All groups share one centre, and each spreads out both ways along 13 directions, with some noise.
In the rows, 128 means zero.
Known rows, each followed by its group:
[153 139 138 124 153 148 142 150 111 144 126 166 153  91 125 166 145 121]
Z_358
[122 119  96 191 170 102 116  69 150 140 198 149 208 104 145 147  75  46]
Z_189
[184 110 129 101 172 104 114 164  91 117 145 132 130 127  66  77 121  94]
Z_761
[ 83 134 102  90 133 145 131 150 106 125 135  97  98 165 163 141 143 121]
Z_189
[126 117 113 108 109 108 172 121 123  87 114 141 109 139 160 159 117  97]
Z_189
[127 114 157 143 150 109 110 121 126 131 108 119 130 118 153 116 129 152]
Z_620
[161 202 156 149 160 117 165 203 145 104 123 122 126  52 139 106  58 135]
Z_358
[122 135 156 140 122 142 150 145 129 168 112 148 120 127 137 164 110 120]
Z_761
[135  94 117 132 168 202 141  56 150 197 132 110 133 158 153 220 158 134]
Z_620
[ 77  90 129 140 137 143 129  69  91 147 182 132 101 122 113 171 148 125]
Z_189
[149 139 148 165 143 144 114 153  99 147  77 108 193  96 123  94 142 144]
Z_189
[ 91 121 111 159  84 109 123 158 109 160  48 121 116 135 133 123 138 176]
Z_620
[117  90 170  91  47 156 139 169 169  90  82 144 185 176 163  76 159 143]
Z_26
[ 86 108 117 134 156 125 121 108 140 137 173 111 143 109 125 121 110 108]
Z_761
[192 135 122 108 139 212 101 181  83 149 138 105  80  93  95 170 131 113]
Z_620
[154 130 107 124 108 112 154 105 221  83  93  97 162  77 128  94 139 150]
Z_26
[126 169 108 125 154 122 159 153 130 109 135 138 148 118 141 132 104 126]
Z_358
[152 122 127 195 145 169 113 138 112 164 137  78 135 113 135 130 115 142]
Z_26
[126 127 106 129 141 134 109 149 141 135 139 128 139 151 115 106  94 133]
Z_358
[ 98 161 139  66 111 104 114 126 163  99  54 169 124 134 128 123 101 164]
Z_189
[186 101 153 116 159 185 163 143 103 124 129 115 174  65  74 126 169 109]
Z_620
[124 135 126 118 122 134 140 103 144 122 116 122 125 139 122 126  96 111]
Z_620
[143 109 130 170 132 116 154 109 145 138 130 130 127 147 137 137 110 145]
Z_761
[104 163 129 118  79 171 111 107  97 139 151 118 107  78  74 139 168 115]
Z_26
[ 98 179 151 120 149 165 127 130 126 137 172 154 101  66 116 173  95 128]
Z_189
[ 93 116 138 105 144 112 177 117 116 108  82 154 112 159 151 156 128 169]
Z_189
[108 117  95 132 132 116  85 201 126 126 127  97 159 107 206 115 127  93]
Z_26
[186 151 120 159 140 147 100 158 121 149  99 117 144  95 160 151 159 147]
Z_761
[120  94  84 170 142 159 104 106 151 118 149  80 181 124 157 113 145 156]
Z_761
[148  71 138 124 150 119 120 140 101  97 144  98 128  95 118  98 153 119]
Z_761
[ 59  69  94 140 129 148 140 151  68 132  64 105 143  80 154 166 148 155]
Z_26
[130  91 149 149 100 138 144 141  77 125  88 140  80 134 159 183 120 143]
Z_189
[171 147 137 134 184 189 121 182 125 143 201 134 146  62 126 152 146 133]
Z_620
[131 171 169 123 147 155  73 139 141 136 160 189 165  73 126 138 119 157]
Z_26
[112 150  88  98 138 207 117 190 130 165 117  82 178 176 120  93 161 139]
Z_189
[ 93 145  83 167 137 166 121 166 105 186 198  84 192 142 113  84 213 134]
Z_26
[127 128 138 128 132 134 138 118 154 143 117 142 131 119 121 140 129 149]
Z_761
[182  99  63 199 201 165 144 146 117 169 172  99 157 157 167 163 204 197]
Z_26
[131 153  85 110 135 187  70 166 153 134 157 123 181  99  99 100 167 162]
Z_761
[167  23 206 119 157 125 154 150  85 129  86 118 141 138 121 104 136 107]
Z_620
[ 71 111 121 141 100 161 121 106  99 142 138  81 144 139 140 115 170 119]
Z_358
[139 159  76 144 114 141  85 135 153  86 119  93 177 154 160  79 125 170]
Z_620
[124 111 136 116 158 145 114  89 103 150 140  90 151 114 129 137 167  80]
Z_620
[160 194  49  84 160 184  89 113 105 154 164  87 110 116  95 175 151  64]
Z_189
[137 127 104 165 160 154 122 143 102 152 120 127 218 124 161 148 106  80]
Z_189
[153 108 101 129 205 145 158 110 165 124 165 112 151 114 144 147 137 143]
Z_761
[143 149 119 111 147 142 132 160  91 137 134 125 135 141  97 113 137 111]
Z_761
[122 154 144 110 106 144 134  99 138  94  79  94 110  80 112 120 123 149]
Z_26
[158 144 103 154 172 157 127 146 124 140 167  87 151 109 149 136 147 112]
Z_189
[111 122 178 112 162 140 126 114 123 160 158 130  63 119 166 192 109 104]
Z_620
[120 148 171 120 125 102 108 152 142 157  97 127 139 105 143 113 100  83]
Z_358
[133 114 168 136 158 110 124 114 102 128 137 167 123 146 144 144 125 151]
Z_26
[134  95  77 114 142 157 146 140 122 132 141 110 168 150 100 111 189 134]
Z_761
[184 154 127 104 152 113  83 119 150  94  98 124  98  76 105 116 127 176]
Z_358
[ 75  96 152 152 151 158 122 144  96 183 123 187 193  96 100 139 163 183]
Z_26
[140 139 135 156 124 176 113 108 164 229  84 112 172 151  75 126 103 118]
Z_358
[103 175  84 192 176 139 121 111 142 162 201 122 158 137 122 119 120 183]
Z_620
[ 83 104 130 140 115 152 107 153 116 103 137  89 159 127 159  78 145 165]
Z_358
[120 143 178 102 110 135 158 183 119 135 123 168  95 126 139 149 100 111]
Z_761
[134  90 107 119 125 111 110 136 131 122 104  93 129 163 157 102 163 138]
Z_189
[135 117 123 131 156 146 115 139 176 148 165 142 139  95 136 155 116 127]
Z_761
[ 86 164 172  89 162 114 152 141 117 124  78 113 130 120 116  78 166 201]
Z_189
[ 72 142 124 161 112 157 150 125 102 140 175 118 129 134 115 120 126 137]
Z_761
[171 151 120 149 134 167 104 159 143 124 137 119 141  95 129 130 111 150]
Z_620
[ 84 200 151 100 146 109 113 103 145 152 133 122  83 152 162 148  95 114]
Z_358
[102 158 162  74 169 120  79 147 118 137 159 132  89 142 147 123  90  99]
Z_620
[110 119 161 129 169 115 103 112 117 170  73 158 130  70  84 149  82 148]
Z_26
[173 109 132 136 171 106 155  95 141 146 100 113 110 137 110 126 172 176]
Z_26
[114 144 171 118 167  53 120  53 155 108 122 132 120 103 137 110 108 118]
Z_620
[137 139 129 119 139 165 134 183 136 124 152 114 144  59 109 119 140 123]
Z_358
[131  99 182 136 129 164 129 210 146 160 137 145 202 194 171  76 142 149]
Z_26
[117 105 160 114 142 129 122 181 151 139 150 153 118 139 169 139 100 136]
Z_358
[ 87 134 161 145 120 102 143 149 112 141 120 123 149 117 144 101 110  88]
Z_358
[152  86  81 128 143 121 141 125 201 147 183 112 135 152 151 150 131  84]
Z_358
[107 162 118 159 149 139 136 127 121 155 147 115 145 133 111 121  92 126]
Z_358

New rows, each followed by its group:
[109 123  87 130 133 111  66  57 126 123  79  69 161  97 115  90 171 140]
Z_761
[160  84 107 159 132 205 133 103  60 143 126  49  96 129 101 159 117 103]
Z_761
[160 161 133 158 166 128 141 140 105 158 103 147 109 105 114 165  82 138]
Z_189
[ 85 103  95 137 119 124 106 167 142 158 108 131 194 110 126 105 123 101]
Z_26
[160 151  88 174  97 200 134 151 157 124 129 109 208 102 105 107 107 136]
Z_620
[143 161 139 120 177 146 141 118 113 157 117 129 120 103  96 152 126 141]
Z_761
[160 186 156 180 141 174 108 144 114 150 122 120 129  61 155 158 150 196]
Z_761
[139 126 131 116 136 138 164 121 141 157 146 129 106 157  92 139 113 105]
Z_26
[109 132 118 130 159 110 173 193  97 212 174 162 142 125 139 175 178  55]
Z_761
[172 204 126 130 137 173 151 170 112  97  90 122 164  29 140 149 152 140]
Z_358
[104 106 164 119 107 153 140 160 117 139 117 133 167 186 143  92 155 144]
Z_26
[117 148 223  67 101  76 136 139 133  90 109 128  67 186 156  84  20  40]
Z_26
[135 212 177 160 137 147 141 185  71 158 104 131 127  98 165 146 148 154]
Z_761
[118 171 107 153 139 145  91 167  91 159 122  92 173  95 153 116 188 127]
Z_761
[ 79 101 141 149 105 149 173  95  35 115 184  66  82 110 116 136 197  95]
Z_189
[107 182 126 116 120 158 123 122 131 150 135 141 117 116  86 134 127 153]
Z_761
[143 119 155  98 110 148 110 173 149 151  89 111 150 195 140  80 120 114]
Z_26
[ 81 161 150 106 134 121  94 156 130 126 115 139 154 114 140 101  55  98]
Z_26
[ 80 111 196 134 147 161 150 143 105 194  42  92 149  62  63  94 151 189]
Z_26
[181  92 112 175 111 152 115 213  89 133 194 126 142 118 126 114 158 112]
Z_761
[140 169 121 163 162 156 142  86 140 183 110 139 170 134  97 152 117 146]
Z_358
[124 152 119 153 145 150 153 120 137 145 104  34 103  59  97 111 104 130]
Z_26
[121 141 135 141 161 143 146 127 103 140 125  95 121 106 127 128 157 162]
Z_26
[124 141 117 152 128 134  86 105  97 148  79 125 201 117 124 116 147 124]
Z_358
[112 150 135 146 109 150 127 131  90 129  84  81 126 146 166 133 108 111]
Z_761
[165 141 104 165 159 100 167 116 144  70 121 117 150 109 156 112 128 181]
Z_358
[147 124 145 118 111 148 111 122 155 149 124 171 166  83  68 126 128 115]
Z_189
[117  73 139 150 147 113 149 122  65 151 125 179 124 193  64 119  88 144]
Z_358
[ 99 128 122 148 152 127 113 115 148 155 139 113 145  92 160 145 131 125]
Z_761
[129  82 110 140 150  88 145  91 113 110 154 135 140 104 132 133 182 118]
Z_358
[101 149  84 142 135 179 103 131 146 153 178  93 170 141 120 114 115 109]
Z_189
[141 150 136 176 125 148 142 100 135 111 168 102 206  61  95  86  99  73]
Z_620
[119  90 113 183 150 158 104 127  85 191 128 156 160 118 103 168 143 158]
Z_26
[106 155 124 137 122 126  75 151 130 138 150 110 136  83 158 117 124 111]
Z_761
[166 160 122 180 101 130 109  77 167 118 153 151 105 143  41  91  69 204]
Z_761
[100 108  87 158 129 131  94  75 127 115 143  73 156  98 114  92 178 159]
Z_761
[111 128 152 100 190  83 151 148 133 128 181 188 112 144 161 160  90  90]
Z_26
[ 99 122 126 135 179 120  96 121  96 208  67 117 134 101  62 127  88 131]
Z_26
[157 151 150 118 211 174  54  91  93 119 198  72 130 145 143 106 117 122]
Z_620
[128 131  83 171 118 144 131 104 172 108 162 132 197  67 129 122 188 173]
Z_26
[164  97  85 166 156 138 116 101 158 137 162 106 160 111 121 126 158 144]
Z_358
[149 199 141 148 131 224 176 129 143 131 187  53  98 112  98 121  95 129]
Z_26
[ 97 122 165 146 143 165 131 107 104 146 121 108 150 133 125 113 124 159]
Z_620
[153 106  60 142 181 131 183  81 202 147 195 121 158 128  78 137 154 127]
Z_358
[144 148 169 130 164  89 174 160 159 121 121 161 129 147 180 142  80 127]
Z_761
[148 163 127 145  84 157 159 142 111 110 103  99 110 113 108 114 121 140]
Z_189
[112  96 138 153 146  99  98 152  99 163  99 111 130 109 141 119 126 114]
Z_26
[145 153 112 190 129  94 116  47 154  82 140  91 179  93 131  68 197 198]
Z_26
[ 90 179 137 128 149 123 161 149 131 125 115 124 197  66 102  85 134 127]
Z_358
[178 116 116 148 123 110 167  99 167 108 133 161 149 109 112 154 112 103]
Z_189
[131  91 119 167 127 107 146 145 169 117 153  98 155 126 174 106 128 118]
Z_358
[165 140 148  81 197 123 115 150 146 166 169 158 113  68  98 159 127  74]
Z_620
[136 148 137 126 169 122 176 152 173 116 156  99 120 107 151 117  99 123]
Z_26
[119 145 141 148 151 136 136 113 138 152 127 116 150 108 111 120 131 143]
Z_358
[102 169 117  92 140 149 163 171 167 160 147 144 179 111 134 145 129  79]
Z_358
[179 119  92 132 131 111 150  84 121  89 119  92 119 127 140 138 175 114]
Z_189
[ 99 122 106  61 181 127 158  88 162 139 149 136 148 161 167 165 206 130]
Z_620
[ 86 161 157 169 156 160 159  91 121 133 147 104 185  92 101  82 140 185]
Z_189
[118 145 116 116 117 151 115 155 142 134 162 152 143 127  85 107 140 155]
Z_761
[ 99 182 160 118 135 166  90 107 143 120 145 111 108 127 164 136  74 135]
Z_620
[109 166 142 128 162 151 115 118 153 147 173 142 154  77 100 124 114 135]
Z_189
[110 157 151 136 153 151 100 107  94 143 129 119  96 128  97 119 105 183]
Z_358
[111  84 154 195 162 112 163 135 124 143 178 128 121 151 123 104  81 166]
Z_358
[168 104  96 127  93  92 139 175 148 131  46 112 140 212 120  80 106 122]
Z_189
[150 222 107 162 102 121  77 146 109 151  74 121 153 149 117  93 117 148]
Z_761
[148 152 168 147 150 143 148 176 149 142  84 129 140 110 118  98 120 217]
Z_189
[111 137 123 120 123 141 127 154 154 144 115  99 158 130 126  95 108 110]
Z_26
[154 104 130 179 131 130  91 156 140 109 163 108 155  77 179 107 155 165]
Z_761
